All groups share one centre, and each spreads out both ways along 10 directions, with some noise.
(in the rows, 128 means zero)
Some rows, each with its group after it:
[ 77 119 116 151  84 129 148 125 107 168 162 126 152  94 162] -> Q
[137 139 106 109 154 108  92 152 169 102 155 109 112 108 141] -> X
[115  84  86 110 135  85 103 149 150 151 177 124 122 165 152] -> A
[145 148 136  83 136 134 147  91 141 129 123 119 106 131 171] -> U
[120  94  88 120  81 129 153 138 114 116 116 180 137 175 134] -> U
[164  95  86 114 129 113 200  92 153 146 123 117 157 112 104] -> X
[ 75 142 127 178 151  93  87 116 121 138 129 191 144 124 141] -> X
[128  98 110 116  85 193 151 125  83 159 127 144 152 146 169] -> U
[113  89 146 139  94 125 147 152 117 124 146 103 125 117 112] -> Q
[169  51  49 140 175 112 170 103 131 112 106 124 162 137 157] -> U
[157 103 120 110 120 159 163  92 128 177  76 107 165 183 160] -> V
[184 168 128 111  80 125 178  95 144 173 117  88 158 172 123] -> X
[136 170  63 166 112 125 122 130 135 161  83 135 123 137 158] -> A
[135  89 124 170 188 154 189 115  94 103  47 132 132 110 109] -> X
[166 159 128 134 159 106 134  93 146 170 124 159 169 150 138] -> A
[166  62 121  77 119 162 112 126 132  88 139  70 109 107 152] -> T
[133 140 140 172 147 111 158 134 125 197 118 153 138 123  86] -> U
[109  53 173 120 135 175  96 108 128 142  79 107 131  92  99] -> T
[120 106 122 141 168 103  97 115 157 154 116 137 138 117  95] -> V
[ 89 129 122 160 154 102 134 134 131 148 112 134  82  89  89] -> V
[168  79 108  98 131 138 133  88 151 114  99 129 161 139 116] -> Q
[107 200  94 132  84 173 116 142 133  81 110 116 216 169 125] -> V
[130 121  87 113 150 111 102  72 154 157 110  87 121 134  80] -> U
[163 103 110 135 171 106 127  95 138 149 128 126 164 140  91] -> A
[107 135  99  81  76 141 167 104 147 152 141  43 143 147 154] -> X
[ 97 138 142 103 134 131  95  95 145 195 141 128 114 104  76] -> U
[ 73 110  84 168  85 159 135 135  82 128  87 114 103 118  98] -> V
[127 112  94 142 120 149 149  89 103 111 106 127 174 148 183] -> U
[ 74 100  81 112  77 140 145 114 129 151 109 119 102 111 120] -> A
[118 184 147  90  81 130 124 134 130  58 185 141 112  99 136] -> T
[125 120  97 125 151 148 129 145 110  85 129 118  99 114 152] -> X
[115  83 147  59 149 178 149 114 133 122 126  94 124 110 204] -> T
[159  92 113 153 167 129  81 145 125 166 115 118 112 127 139] -> V
[162 178  95 130 173 173  85 112  97 159 111 154 127 158 104] -> Q
[134 157  90 172 109  76 151 104 114 110 140 168 140 130  95] -> T
[143  84  99 114 176 147 198 113 119 111 120 139 157 114 182] -> T
[178 155 127 122 133 149 149 158 135 151 119 124 149 170 184] -> T
[113 147  80 112 106 177 111  83 127 149 143 159 210 117 141] -> Q
[208 140 129 107 166 167 145 111 124 126 102 115 126 128 168] -> V
[103 105 119 110 140  83 114 106 177 153 141 110 148 135  94] -> V
[107 147 152 139  47 170 177 128  86  93 129 117 150 116 167] -> Q
[ 92 140 135 172 107 101 125 126 154 146 150 106 205  86 125] -> Q
[123  86 121 147  96 173  99 166  72 177 199 112 132  98 105] -> Q
[141 158  59 126 135  92 121  53 148 157  82  97 131 196 140] -> U
[154  85 109 147 155 120 169 100 111 157  91 107 141 157 173] -> T
[152  89 144 154 146 135  88 133  91 138 160 209 146 108 143] -> V
[145 114 156  94 128 168 139  93 123 111 129 202 201 122 128] -> V
[136 114 123 126 158 142 121 108 164 187  76 136 198 172 126] -> V
[145  80 151 146 136 113 128 138  92 110 166 153 164 169  82] -> A
[155  93 145 148 107 162 122  81  91 123  71 108 107  97  77] -> T
[149 111 125 113 131 102 161 105 135 147 136  99 121 154 134] -> A
[161  66 110 149 145 111 126 118 122 101 116 117 138 116 122] -> T
[151 138 155 154 128 133  95 138 133 154 114 128 130 120 144] -> Q
[157 170 141 151 143 132 185 119 123 125 101 114 176 149 117] -> Q
[169 137  78 162 130  99 176  94 116 132 105  92 140 151 125] -> U
[142  36 116  84 148 104 152 126 162 165 131 115 108 136 129] -> Q
[116  60 116  83 138 164 111 122 136 115  89 170 113 136 114] -> U
[159 166 114 123 106 132  80 137 139 152 163 182 172 158 155] -> A
[151 117 106  96  84 137 126 125 147  61 139  82 139 121  65] -> X
[133 112 139 110  89 177  98 117  95 148 125 162 141 163 106] -> X
[155 167 165  89 137 139 118 154 158  86 164 135 108  78 147] -> T
[137 104 118 123 188 115 120 130 161 154 105  97 128 125 127] -> A
[ 91 127 169 118 100 153 179 111 143 129  88  64 169 130 143] -> X
[132 126 114 126 104  85 144 106 169 130 154 158 169 102 124] -> X
[145 118  95 142 163 139  68  94  86  96 116 134  88 127 176] -> X
[ 93 145 178 141 147 122 150 110 127 134 123 186 178 123 146] -> A
[127 132 154 190 140  53 123 152 139 126 144 179 146 140 149] -> T
[134  75 114 139 111 153 133 194 120 130 167 143 193 136 172] -> U
[139 105 109 140 123  84 103 143 133 162 170 146 144 173  98] -> A
[165 108  92 116 103 118 186  79 140 174 118 131 170 148  82] -> X
[154 183 127 142 154 146 139 114  99 108  78 139 104 172 113] -> Q
[ 54 154 104 115 144  89 145 111 158 169 159 172 163 151 142] -> T
[128 133 143 102 115 138 168 113 120  87 113  78 110 135 179] -> A
[163 125  80  87 111 179 121 113 137 105 111  70 149 153 146] -> V
[131 127 103 144 120 136 109  85 121 146 129  66 157 112  88] -> U
[119  69 106  89 119 111  94  94 169 123 104 126 102 120 152] -> Q
[103 141  73 115 137 138 128 122 164 182 101 131 117 116 188] -> A
[115 120 148 195 104 133  58 160  99 121 124 164 177 152 124] -> V

New rows. What belongs after each?
[118  67 148 130 116 131 133 120  92 129 109 115  40  85 109] -> V
[187 147 121 110 111 173 153 154 120 112 132 135 136 136 156] -> T
[165 103 107 135 162 119  93 112 127 116 154 151 150 112 123] -> V
[100 188 158  83 117 118 105  74 156 168 133 122  88 117 107] -> U
[130 123  93  74 111 140 104  79 148 131 120  46 110 153 121] -> T
[121  49  98 127  99 151 144 155 102 123 154 154 154 112  92] -> U
[ 54 135 117 115  98 134 147 153 138 131 149 113 145 130 117] -> X
[152  51 171 167 131 175 153  91  71 128  42 112 125 104 133] -> T
[110 127 160  96  99 198 119 135 121  95 100 152 150 116 112] -> V
[104  83 109  81 131 116 118 125 159 110 126 184 129 143 146] -> U
[161 112 116 141 162 138 161 126 114 168 100 162 134 146 103] -> X
[169 161 129 164 191 115 108 101 127 139  50 171 112 169  99] -> Q
[ 99  96 144 126 153  90 153 111 153 160 124 109 122 130  97] -> A
[ 65 105 131  97  90 120 119  96 160 150 148 114 169 124 150] -> X
[102 109  95 151 165  78 133  70 130 125  52 188  81 152 107] -> Q
[101 119 169 150  95 133 134  79 125 152  89 137 178 138 136] -> X
[ 87 155 156 161  94 139 158 124  86 108  94 179 124 142 134] -> Q
[102 140  53 162 133 127 103  68 118 175 128 135 163  94 134] -> Q
[197 106 129 175 164 121 119 143 119 210 135  80 119 112 142] -> Q
[ 86 141 148  87 105 169 186 126 139 168  86 116 104 131 135] -> V
[136 121 104 138 106 156 124 109  90  35 116 113 114  90  85] -> V
[137 124 106  99 101 148  80 114 159 159 132 134 149 116  82] -> A
[108 127  79 119 168 142 107 141 116 113 136  89  90 132 164] -> X
[134 154 102 134 123 155 111  87 118 135  99 150 150 131 145] -> Q
[200  94 111 116 121 207 160 153 101  91 107 130 148 111 131] -> T
[116 185 143 166 115 127 119 136 124  90 131  95 169 121  85] -> Q
[122 100 103 115 141 129  93 138 131 132 166 166 162 140 146] -> A
[173 117 132 151 112 126 152 103 110 146 117 217 158 129 113] -> X
[148 103 149 112  56 165  87 154 114 130 151 127 138 146  39] -> A
[124 115 147 152 159 111 153 138 119 178 101 181 116 158 116] -> Q
[ 73 127 125 102 130 125 135 123 162 213 135 104 154 154 143] -> X
[201 155  53 164 127 129 105  93 122 123 107 139 164 145 106] -> A
[113 122 157 139  67 158 156 110 106 102  91 188 175 134 148] -> Q
[184 152 105 145 140 117 111  92 112 142 109 137 119 157 138] -> X
[ 92 203 128 163  83 149  81 110 125 111 120 121 172  93 159] -> Q
[163 153 151 159 150 157 136 115 112 130  49  96 129 141 107] -> U
[191 118 119 147 166 171 141 131  77 109  76 142  97 146 112] -> X
[ 89 119 170 124 142 157 132 124 145 158  73  68 153 151 113] -> X
[ 98 114 133 150  95 172 164 119  68 144 119 181 180 135 172] -> U
[153 124  74 150 172 105 148  92 134 136  96  93 109 115 106] -> V
[129 119 121 149 106  92  88  53 136 118 114 132 164 124 111] -> X
[118 181  94 128 159 172  80 115 108 201 131 178 143 137 145] -> Q
[101 130 155  92 159  78  70 154 204 135 162  98 134 139 138] -> A
[ 65  70  83 116 125 101 107 124 140 116 158 135 133 124 116] -> A
[122 135 115 145 193 129 140 100 166 179  41 132 158 133  94] -> V
[118 130  89 144 148  89 136 149 147 100 173 195 128  78 149] -> X
[175 130  94 147 189 145 164 157 103 114 103 147  94 130 124] -> X
[124  82 111  93 121 162 166 135  99 157 159 141 143 143 107] -> Q
[168  97 153 114 133 111 135 150 153 119 121  56  95 130 135] -> Q
[123 126 119 120 109 187 144 157  69 165 177 125 132 137 118] -> Q
[ 63 104  94 153 112 116  99 116 127 199 165 130 144  82 159] -> Q
[101 146  92 135  83 116 183  88 119 161 133 117 159 156 116] -> X
[131 106 104 135 107 137 107 139 130 128 166  82 172 117 121] -> U
[112 109 194 125  62 125 130 156 161 103 137 101 164 102 159] -> Q
[106 123  84 117 128 160 181 118 119 185  91 136 103 129 216] -> A
[114 167  92 152 124 135  98  93 138 165 129 123 176  98 157] -> Q
[124  92  95 102  79 168 124  98  98 100 128 127 115 119 140] -> Q
[112 148 132 102  98 119 119 102 140 114 171  91 122  88  81] -> U
[132 153 153 155 131  97 117 208 171 176 149 156 166 163 151] -> U
[146 154 103 108 113 127 116 140 132 147 153 129 123 155 116] -> X
[139  50  86  94 187 155 102  92 147 159  91 115 126 120  95] -> U
[ 80  88 103 110 129 113 126 108 147 157 133 154 131 121 128] -> Q
[145 125  79 157 132 130 121 112 135 150  95 133 166 144  57] -> T
[143 109 108 135  96 133 116  98 116  64 111  74 123 113 101] -> Q
[ 94 149 147 101  75 167 130 153 119 112 157 106 133 121 162] -> Q
[120 150  74 144  91 139 103  76 116  94 126  72 150  93 135] -> Q
[170 161  87 130 160 138 104  75 137 136  81 117 125 136 151] -> Q
[108  70  58 151 180 139 161  78 107 103  84 120 142 100 128] -> A
[110 132 119 121 125 109  82 141 164 162 140 120 139 139  88] -> U
[135 109 183 151 145 100 175 168 121 134 106 142 108 159  93] -> Q
[ 81 104 147 108  88 156 159  91 113  97 105 113 133  98  99] -> A
[153 134 101 147 107 137  97 181 117 190 145 173 133 177 151] -> A
[146  58 106 139 119 132 102  99  97  75 101  85  78  91  81] -> V
[137  87 120 117 108 145 161  41 116 165  80  94 161 144 138] -> X
[ 54  85 131 125 132 146  94  85 129 104  87  61 147 121 118] -> X
[107 126 138 119 146 111 152 124 152 186 117 133 111 124 126] -> V
[109 139  94 132 156 109 158 112 148 141  99 107 112 129 205] -> A
[177 149 103 121 143 157 131 122 126 117 113 113 150 140 156] -> V
[143 133  97  87 136 158 155 107 150 131  91  74 116 134 129] -> V
[107 174 110 101 110 179 130 113 106  83 132 139 161 151  98] -> Q
[ 92 143 132  74 112 172 126 151 147 163 179 141 178 135 146] -> Q
[116 102 101  95 210 119  75  67 183 178  86 112 132 127 122] -> U
[ 84  77 104 139 121 146 112 110 117 113  85 187 159 149  95] -> U
[186 143 119 152 133 157 140  76 126 127  79 169 228 140 113] -> Q
[144 114 158 187 134 114  68 155 111 149 129 163 158 149 141] -> V
[100 111 153 122  90 152 121 142  98  79 147 152 155 137 121] -> A
[116  67 111 117 124 150 161  99 128 104  89  93 154 113  72] -> X
[133 122 130 150 135  93  95  99 155 112  75 119 110 120 138] -> Q
[114  92  72 145  84 128 158  96 101 184 117 154 125 138  77] -> A
[ 93 140 115 129  96 153 186 114 115 173  94 136 151 161 148] -> V
[203 108 128 122 148 133 142 133 141 140 124  57 139 133 124] -> Q
[ 97  92 124 165 136 170 153 109  80 140  90 175 195 132 157] -> U
[153 112  51 135 143 102 125 106 108  79 152 125 147 161 184] -> A
[164  87  77 118 163 136  91 133 115 127 164 156 167 153 153] -> A
[115 118  83 160 142 175 169 109  81 135  79 172 121 103 111] -> V
[ 73 118 122 154 108 162 118 153  85 115 143 197 110  83 103] -> V
[152  78 117 150 124  85 126  58 151  91  46 143 118 125 123] -> Q
[158 123  50 135 157  81 132 112 152  81 144 109 118 107  74] -> X
[153 112  86 124  97 159 110  88  93  75 111 109 134 126  94] -> Q
[167 129 100 163 123 100  84  83 102  66 125 175 126 108 121] -> X
[130  98 131 122  99 169 104 132 118 145 152 152 190 116 111] -> Q
[145 117  82 138 146  95 108 108 140 178 145 183 146 149  70] -> X
[135  78 140 124 158 151  91 146 158 205  97 128 154 149 118] -> T
[ 71  84  90 151 200 123 104 163 129  80 121 139 108  91  80] -> X
[ 83 137 142 142 107 119 122 131 133 122 126 187 162 139 129] -> U
[187 131  76 175 148 119  72 141  97  81 157 102 121 120 143] -> V
[149 111 159 101 151 172 128 120 134 120 104 101 141 114 126] -> A
[122 126  89 165 130  78 148 142 149 166 118 183 167 187 148] -> U
[148 102  84 155 155 154 115 150 102 121 103 127 132 141 145] -> A
